There are 4 nested groupings, the coarsest first. Each group lies inside one group of the grouping before and may be the whole of it. The rows also spread widely along 15 directions, which tell nothing about the answers.
(in the rows, 128 means zero)
Known rows, each followed by its group in each grouping:
133,104,93,191,137,170,142,114,138,160,105,139,177,138,130,118,124,118,135,146,151,139,136,54,151,91,116,176,69,70,173,75  mim Dovet kazo fod
122,108,84,143,125,159,174,136,171,120,147,100,83,132,88,171,122,66,86,177,140,155,125,122,116,79,208,172,110,185,169,95  mim Dovet gof fimi
72,153,82,183,105,205,93,136,104,142,48,188,139,146,135,156,108,102,124,85,144,154,116,96,163,119,174,153,88,113,148,52  Lusa vugof kibut duso
136,141,148,167,123,233,138,147,123,201,89,127,161,51,130,171,107,66,133,54,87,117,87,157,142,104,184,97,135,128,71,93  Lusa nula Kepu lodif
118,137,103,133,102,161,125,154,137,123,125,200,74,115,115,132,111,109,124,61,96,118,140,130,90,112,143,164,105,124,111,155  Lusa vugof kibut nuno
80,151,104,220,102,123,118,131,122,155,97,140,158,122,141,126,138,137,128,108,111,131,185,113,128,137,135,99,119,68,126,162  mim sufoz Mito tisop
98,90,60,99,102,126,149,110,110,108,163,202,116,82,101,137,126,125,104,133,68,71,155,159,83,56,130,200,113,120,124,154  Lusa vugof rosof ledef
160,96,117,107,105,80,143,118,125,140,117,82,150,90,96,151,179,151,121,203,180,178,147,110,162,81,150,137,173,147,148,113  mim Dovet kazo kel
183,105,167,137,100,153,174,193,162,174,156,154,157,37,105,125,86,131,150,109,127,117,148,120,148,127,124,187,155,112,136,105  Lusa nula Kepu sipur
90,142,82,82,165,139,130,145,85,136,96,133,116,104,123,106,107,140,135,111,90,88,153,176,95,86,52,133,133,90,99,197  Lusa vugof kibut duso
110,155,125,149,113,165,100,132,116,116,97,127,109,67,142,146,146,105,110,98,117,165,147,155,155,64,194,45,167,169,89,171  mim Dovet kazo kel
122,101,68,148,100,145,159,114,128,120,137,131,113,148,99,166,127,92,68,136,118,148,146,150,95,131,221,146,110,184,138,116  mim Dovet kazo kel
154,155,158,124,104,132,111,120,157,160,108,102,128,66,134,141,169,120,167,95,111,147,94,96,134,51,83,114,138,80,112,160  Lusa vugof rosof ledef
185,141,161,122,133,135,148,174,152,121,139,117,81,71,115,126,108,121,141,114,111,148,160,130,127,101,170,93,157,171,116,191  Lusa nula Kepu lodif
178,119,143,140,141,178,129,158,114,97,161,141,135,91,140,107,45,146,135,99,111,151,154,106,171,92,165,131,165,170,136,135  mim Dovet kazo fod
124,110,42,147,134,106,133,154,128,177,108,117,160,100,118,99,153,121,150,186,145,132,215,149,116,137,161,141,130,111,123,109  Lusa vugof rosof ledef
160,97,104,142,88,125,167,138,124,164,107,168,182,75,120,109,143,136,118,119,129,124,180,157,110,147,156,135,100,116,128,131  Lusa vugof kibut duso
122,143,129,132,84,103,121,107,57,104,51,179,148,143,123,132,129,196,104,81,136,160,155,142,132,169,145,101,115,119,135,168  mim Dovet kazo kel
83,136,47,164,123,150,137,100,132,148,78,144,130,157,129,112,157,100,110,123,118,128,156,135,79,108,104,139,44,72,141,145  mim Dovet gof fimi
92,140,114,202,107,194,139,138,126,153,117,138,159,85,120,167,99,103,129,106,96,124,121,124,159,96,189,147,136,122,126,78  mim Dovet kazo kel
154,142,120,150,86,77,61,101,119,146,121,110,149,130,162,110,167,156,128,71,117,177,169,102,113,153,107,63,177,88,89,208  Lusa vugof rosof ledef
131,117,76,62,133,141,135,106,114,145,122,87,103,103,89,174,146,98,137,156,104,125,81,144,108,42,136,178,142,150,114,100  Lusa vugof rosof ledef
150,138,131,150,121,180,156,171,158,155,122,135,133,80,128,119,92,107,150,101,115,130,137,123,136,102,135,149,109,119,145,119  Lusa vugof kibut nuno
200,104,202,144,159,156,207,151,143,143,134,128,135,82,108,121,87,131,125,96,119,113,125,108,113,118,128,126,106,123,131,183  mim Dovet gof fimi
183,129,170,152,117,110,148,147,130,149,86,160,119,99,102,134,147,157,163,98,141,142,143,79,125,140,162,130,112,111,121,151  Lusa vugof kibut nuno
92,148,101,110,94,135,114,134,92,117,117,111,120,114,123,153,107,135,81,97,108,157,143,195,126,126,143,102,184,158,111,166  mim Dovet kazo kel
120,145,126,153,87,112,147,178,130,106,132,148,103,106,112,144,86,142,96,120,114,153,193,166,133,167,201,117,162,173,153,166  Lusa nula Kepu lodif
117,115,89,136,97,139,111,131,133,108,138,182,120,152,151,109,103,117,65,81,128,147,168,124,100,135,104,132,105,114,154,178  Lusa vugof rosof ledef
123,168,152,160,75,185,86,135,140,106,105,166,131,50,160,145,122,120,146,68,108,169,113,102,192,37,163,95,148,139,135,124  Lusa vugof kibut duso
178,123,116,107,142,131,121,181,92,134,101,165,151,42,119,79,100,186,208,149,141,134,199,118,181,89,150,150,166,134,120,109  Lusa vugof kibut nuno

New rows. What belongs after each?
133,128,80,165,102,103,117,121,152,159,155,43,163,110,134,125,155,122,126,166,123,172,176,130,136,109,139,106,180,121,130,138  mim Dovet kazo kel
177,98,128,106,161,182,199,174,127,126,129,174,94,79,100,120,78,95,106,112,106,99,160,168,95,110,184,130,92,180,119,167  Lusa nula Kepu lodif
139,165,108,136,116,170,124,113,151,169,94,86,91,114,122,162,164,66,145,70,81,143,88,145,79,90,161,92,101,131,80,151  Lusa vugof kibut nuno
168,157,121,173,114,167,93,117,99,131,112,117,182,83,160,96,92,162,190,84,82,157,162,114,168,105,167,95,154,121,108,121  mim Dovet gof fimi
168,157,167,102,82,163,134,127,119,145,60,128,137,47,119,161,151,123,153,91,126,165,88,146,162,71,168,93,122,152,120,113  Lusa nula Kepu sipur
154,129,81,113,125,160,162,110,138,159,112,105,138,111,126,121,129,93,139,109,79,114,118,159,73,95,122,136,62,113,127,144  Lusa vugof rosof ledef
143,137,117,141,124,137,174,157,100,86,107,196,117,83,121,86,80,169,147,115,87,106,206,161,114,111,172,116,82,147,144,193  mim sufoz Mito tisop
147,126,156,138,126,169,173,127,114,108,120,164,114,106,115,157,82,116,103,74,78,110,106,135,106,108,181,125,92,155,139,165  Lusa vugof rosof ledef
93,114,100,102,93,92,152,120,93,145,80,142,156,91,116,147,169,136,67,141,142,129,161,197,104,126,131,97,128,123,129,178  Lusa vugof rosof ledef
132,158,107,152,119,185,120,117,75,152,43,107,187,118,144,130,100,142,159,106,124,163,122,133,171,111,160,97,102,123,139,78  mim sufoz Mito tisop
138,123,117,114,122,209,161,120,69,181,66,145,184,107,134,143,87,101,92,28,81,104,97,210,87,166,142,98,91,129,78,135  Lusa vugof kibut duso
191,98,87,120,58,88,128,117,148,152,166,153,114,107,94,123,168,133,129,94,108,149,170,138,63,160,173,172,149,136,77,144  mim Dovet gof fimi
130,141,123,159,56,115,94,114,177,144,170,85,167,89,164,128,146,127,120,101,106,169,139,104,145,81,70,118,175,83,149,160  Lusa vugof kibut duso
121,129,120,159,124,166,137,136,88,150,123,105,166,91,121,175,77,113,115,106,83,126,125,163,147,136,226,110,178,172,106,102  Lusa vugof rosof ledef
152,97,98,128,92,116,142,89,123,128,131,177,143,125,115,135,144,136,117,108,101,117,129,99,91,102,127,179,83,98,144,138  Lusa vugof rosof ledef
80,117,122,164,115,135,192,99,129,155,132,94,184,107,123,154,125,119,70,128,82,93,122,163,97,96,66,129,101,65,156,181  mim Dovet kazo kel
156,104,141,157,102,143,132,109,73,116,108,169,220,52,149,126,102,173,133,123,112,135,160,120,192,89,192,100,146,142,147,112  Lusa vugof rosof ledef
163,131,142,149,138,107,172,79,112,170,120,72,155,111,109,139,153,141,146,92,51,98,119,143,60,126,111,98,114,80,78,211  mim Dovet gof fimi
107,158,104,139,138,124,141,167,90,167,88,101,147,68,92,135,111,167,198,152,103,114,159,156,153,118,145,157,177,103,99,107  mim Dovet kazo kel
160,137,175,138,78,150,155,131,131,123,132,137,141,56,114,170,106,138,140,84,82,133,98,127,149,87,178,138,149,151,134,129  Lusa vugof kibut duso
84,149,77,185,131,138,136,132,162,211,93,64,157,127,132,139,163,76,132,138,120,126,137,133,97,127,96,119,102,54,127,131  Lusa vugof rosof ledef
104,152,79,126,119,98,165,108,125,166,87,85,125,108,83,146,174,135,168,159,92,109,131,159,81,97,109,166,103,78,117,141  mim Dovet gof fimi
116,113,102,105,130,162,175,139,143,160,136,79,144,108,115,152,104,89,87,135,112,118,107,167,105,89,92,153,125,125,150,135  Lusa vugof kibut duso
76,142,84,166,80,163,131,134,134,142,139,123,141,72,113,170,119,105,120,128,89,131,129,161,149,77,179,161,161,136,129,88  mim Dovet kazo fod
149,122,85,70,124,146,145,104,94,127,111,120,125,64,113,136,144,114,132,133,75,117,137,196,103,49,163,104,125,169,97,156  Lusa nula Kepu sipur
135,127,161,110,129,90,179,183,110,165,114,120,135,45,85,146,121,164,143,137,120,102,160,173,126,134,128,137,187,120,103,173  Lusa vugof kibut nuno
135,99,104,99,174,131,172,112,63,82,116,147,118,135,105,134,80,153,102,143,88,97,149,143,106,92,159,129,109,168,146,183  Lusa vugof kibut duso
136,152,76,125,153,130,148,116,85,150,71,61,154,135,107,120,113,152,176,160,106,140,145,153,122,123,150,131,116,124,130,111  mim Dovet gof fimi
86,106,45,122,91,133,112,102,88,171,87,129,170,119,107,170,163,115,105,147,134,136,129,153,129,112,159,164,146,121,114,67  Lusa vugof kibut duso
140,87,122,164,144,142,144,127,115,146,173,157,168,110,128,122,79,136,118,103,83,86,152,93,115,117,108,170,140,84,125,153  Lusa vugof rosof ledef
163,95,83,107,105,111,116,121,103,163,108,158,156,72,121,113,175,130,133,125,132,135,176,152,110,114,165,114,145,132,79,140  Lusa vugof rosof ledef
136,191,144,162,115,136,121,118,104,127,39,85,124,143,136,142,131,151,164,104,127,186,120,107,150,118,160,64,96,127,148,145  mim sufoz Mito tisop
91,102,40,102,106,138,142,123,93,141,92,137,155,142,118,123,126,119,61,148,158,150,171,193,109,140,129,145,117,137,145,116  mim Dovet gof fimi
103,127,121,164,152,193,125,136,111,176,108,78,184,112,150,152,90,94,101,108,124,138,109,123,162,101,117,104,158,108,132,107  Lusa vugof kibut nuno
64,169,107,159,169,113,116,110,95,133,122,61,138,115,138,144,110,143,149,136,47,95,139,134,122,72,85,92,167,74,116,206  Lusa vugof rosof ledef
119,114,95,184,123,160,111,81,129,164,175,64,202,97,163,129,122,100,107,107,63,124,141,129,125,72,110,94,171,92,99,154  mim Dovet gof fimi
178,112,122,135,154,137,140,126,131,132,141,128,127,107,112,119,108,140,175,144,101,120,141,63,134,68,125,171,120,109,143,125  Lusa nula Kepu sipur
190,94,101,129,90,148,104,83,90,135,146,139,161,120,114,147,118,141,136,88,100,157,119,103,131,118,202,160,165,161,91,79  mim Dovet gof fimi
134,144,154,118,128,133,111,179,123,179,92,123,90,77,92,175,143,110,144,96,154,148,112,125,140,132,169,126,200,140,69,126  Lusa vugof rosof ledef
157,146,121,167,113,103,127,104,153,171,107,89,152,76,121,114,192,142,197,141,108,140,149,91,124,74,113,124,123,64,108,147  mim Dovet gof fimi
78,118,98,171,140,190,131,129,75,125,83,190,159,96,124,156,92,121,112,119,106,102,139,124,162,82,192,134,120,132,130,96  Lusa vugof kibut duso
138,165,146,159,141,176,119,173,142,154,92,160,118,47,139,108,118,116,194,84,103,119,143,110,146,75,136,112,119,95,99,148  Lusa vugof rosof ledef
161,102,80,195,104,128,124,145,132,192,148,124,185,139,132,96,112,132,135,105,126,140,200,105,107,194,143,149,138,87,107,113  mim sufoz Mito tisop
108,142,61,163,170,144,122,120,112,187,109,42,179,142,148,110,116,113,148,138,90,120,158,140,109,121,90,103,129,75,117,144  Lusa vugof kibut nuno
144,100,121,130,82,81,115,107,102,92,125,197,143,131,130,115,134,188,100,112,138,147,175,83,130,118,112,148,127,106,165,173  Lusa vugof kibut nuno
103,158,71,173,174,124,100,112,130,157,130,35,134,112,138,113,147,113,174,160,79,131,169,120,120,63,114,90,168,89,91,174  mim Dovet gof fimi
67,171,127,211,148,139,120,132,111,119,107,114,152,91,138,128,102,156,162,136,82,116,167,101,170,73,129,109,151,77,142,161  mim Dovet gof fimi
181,97,154,144,105,142,137,97,161,140,179,112,141,81,120,147,141,116,126,105,107,141,104,72,129,55,120,152,154,113,120,140  mim Dovet gof fimi
114,79,53,117,82,114,133,100,111,120,162,179,155,87,115,129,144,134,97,142,89,104,175,151,103,75,140,175,137,125,125,138  Lusa vugof kibut duso
162,124,119,90,112,162,118,135,92,116,98,162,129,114,144,94,96,139,95,57,134,162,155,166,116,135,120,94,132,151,106,176  mim Dovet gof fimi
127,111,106,130,92,131,165,152,124,179,118,145,156,52,110,144,145,103,100,106,107,110,161,207,93,147,176,114,141,135,85,151  Lusa vugof rosof ledef
115,169,119,166,116,119,83,101,63,122,98,99,166,127,162,134,101,162,130,68,62,147,158,153,134,151,171,37,177,131,94,193  Lusa vugof rosof ledef
139,108,69,123,61,131,167,144,186,145,151,176,104,90,101,123,152,93,109,130,112,124,165,154,74,103,132,197,75,117,152,131  Lusa nula Kepu lodif
165,89,106,113,117,114,152,94,121,173,141,116,161,87,107,139,164,125,130,118,87,101,130,136,82,95,114,145,132,102,86,157  Lusa vugof kibut duso
153,61,80,99,115,125,150,87,86,136,130,181,162,90,94,145,149,142,121,146,106,95,136,119,110,67,154,188,118,129,114,109  Lusa vugof kibut duso
179,100,162,202,133,142,168,159,166,184,140,109,174,86,129,115,122,118,133,129,152,137,165,72,142,126,131,119,130,92,136,140  mim sufoz Mito tisop
124,149,140,169,62,144,101,127,153,179,124,96,139,90,127,175,162,100,109,70,124,174,108,130,135,126,150,104,183,114,87,129  mim Dovet kazo kel
111,125,127,187,145,189,120,126,129,153,157,122,147,96,137,147,92,99,119,80,78,109,116,103,136,76,125,130,157,97,95,142  mim Dovet kazo fod
156,96,132,112,101,86,157,132,146,159,149,134,118,61,89,152,179,125,126,144,118,114,149,128,100,87,128,151,156,113,104,169  Lusa nula Kepu sipur
153,124,109,160,101,170,105,73,121,141,79,178,128,125,126,143,180,111,143,69,115,147,97,69,112,71,151,132,63,94,100,118  mim Dovet kazo kel
188,92,122,151,103,112,151,129,155,173,157,106,185,130,143,99,118,128,101,104,132,146,165,110,98,171,91,135,118,88,149,160  Lusa vugof rosof ledef
190,131,168,132,67,133,153,147,177,109,157,147,118,71,131,125,112,133,124,97,113,161,143,111,137,93,137,132,122,141,171,164  Lusa nula Kepu lodif
114,109,107,70,98,168,109,125,111,113,86,169,115,84,129,157,150,95,67,120,175,170,104,144,156,41,138,119,130,167,142,119  Lusa vugof rosof ledef
152,88,115,133,128,128,169,136,110,130,116,120,183,114,129,119,101,143,82,171,156,148,177,131,153,124,137,119,119,139,188,134  Lusa nula Kepu lodif
152,163,134,199,137,200,122,164,123,197,66,104,167,93,134,126,103,106,177,76,130,160,134,121,157,162,200,97,136,120,87,78  mim Dovet gof fimi
127,105,108,141,82,125,125,160,117,133,143,161,159,99,125,136,94,139,89,119,142,151,176,140,148,158,171,153,176,148,146,113  Lusa vugof rosof ledef
185,97,134,158,58,114,153,113,203,145,198,114,126,153,129,130,136,105,65,72,123,166,131,91,68,155,87,159,110,98,155,181  mim Dovet kazo kel
176,100,102,92,114,106,151,159,164,203,113,73,131,82,97,136,191,93,122,164,186,165,150,149,108,120,132,127,158,139,105,123  Lusa vugof kibut nuno
97,140,61,120,182,130,176,151,80,167,68,69,154,126,110,121,101,123,131,176,107,105,171,206,99,150,147,108,111,128,130,147  Lusa vugof rosof ledef
92,171,115,175,90,148,130,149,172,90,127,149,76,117,129,148,112,107,121,110,100,151,142,109,132,76,161,137,101,136,181,154  Lusa vugof kibut nuno
158,109,62,150,105,170,114,89,116,179,173,77,200,134,140,118,93,120,145,85,59,127,121,128,102,125,102,173,146,87,100,91  mim Dovet kazo kel
95,143,74,185,96,143,145,181,189,119,161,105,90,113,107,149,105,88,111,179,141,174,176,128,152,105,213,168,149,174,181,90  mim Dovet kazo fod
151,108,99,124,99,102,110,168,162,122,171,141,113,89,132,98,127,129,115,150,150,164,209,113,140,103,121,140,175,136,145,161  Lusa nula Kepu sipur
96,107,82,161,139,162,164,119,156,171,147,59,139,97,101,178,145,59,95,179,116,126,117,139,121,61,170,145,147,138,126,98  mim Dovet gof fimi
149,167,111,156,118,87,105,89,85,136,87,81,159,124,132,126,146,182,192,112,65,142,151,116,122,125,149,85,142,102,107,169  Lusa vugof kibut duso
95,148,72,130,136,170,110,158,121,130,120,122,95,93,128,138,109,88,117,129,98,135,165,172,130,82,172,102,160,161,105,148  Lusa nula Kepu lodif
187,111,154,130,79,89,166,117,185,182,146,57,141,110,105,164,175,110,104,135,142,166,111,107,103,130,107,132,140,109,147,152  Lusa nula Kepu lodif
148,152,185,200,75,147,118,93,113,155,86,135,172,54,127,177,164,138,155,64,93,152,100,104,162,98,212,79,155,118,84,123  mim Dovet gof fimi
105,167,129,171,85,173,108,98,112,109,139,120,156,80,169,134,101,127,111,44,36,133,133,169,130,80,133,60,149,120,104,198  mim Dovet kazo kel
101,126,97,121,65,149,108,96,125,166,108,141,147,88,121,175,170,104,112,91,108,135,89,139,121,71,114,154,137,98,109,105  Lusa vugof kibut nuno
139,155,79,124,57,70,164,107,97,151,87,63,170,121,95,149,149,174,144,156,103,166,156,203,109,180,187,133,133,146,144,113  mim Dovet kazo fod
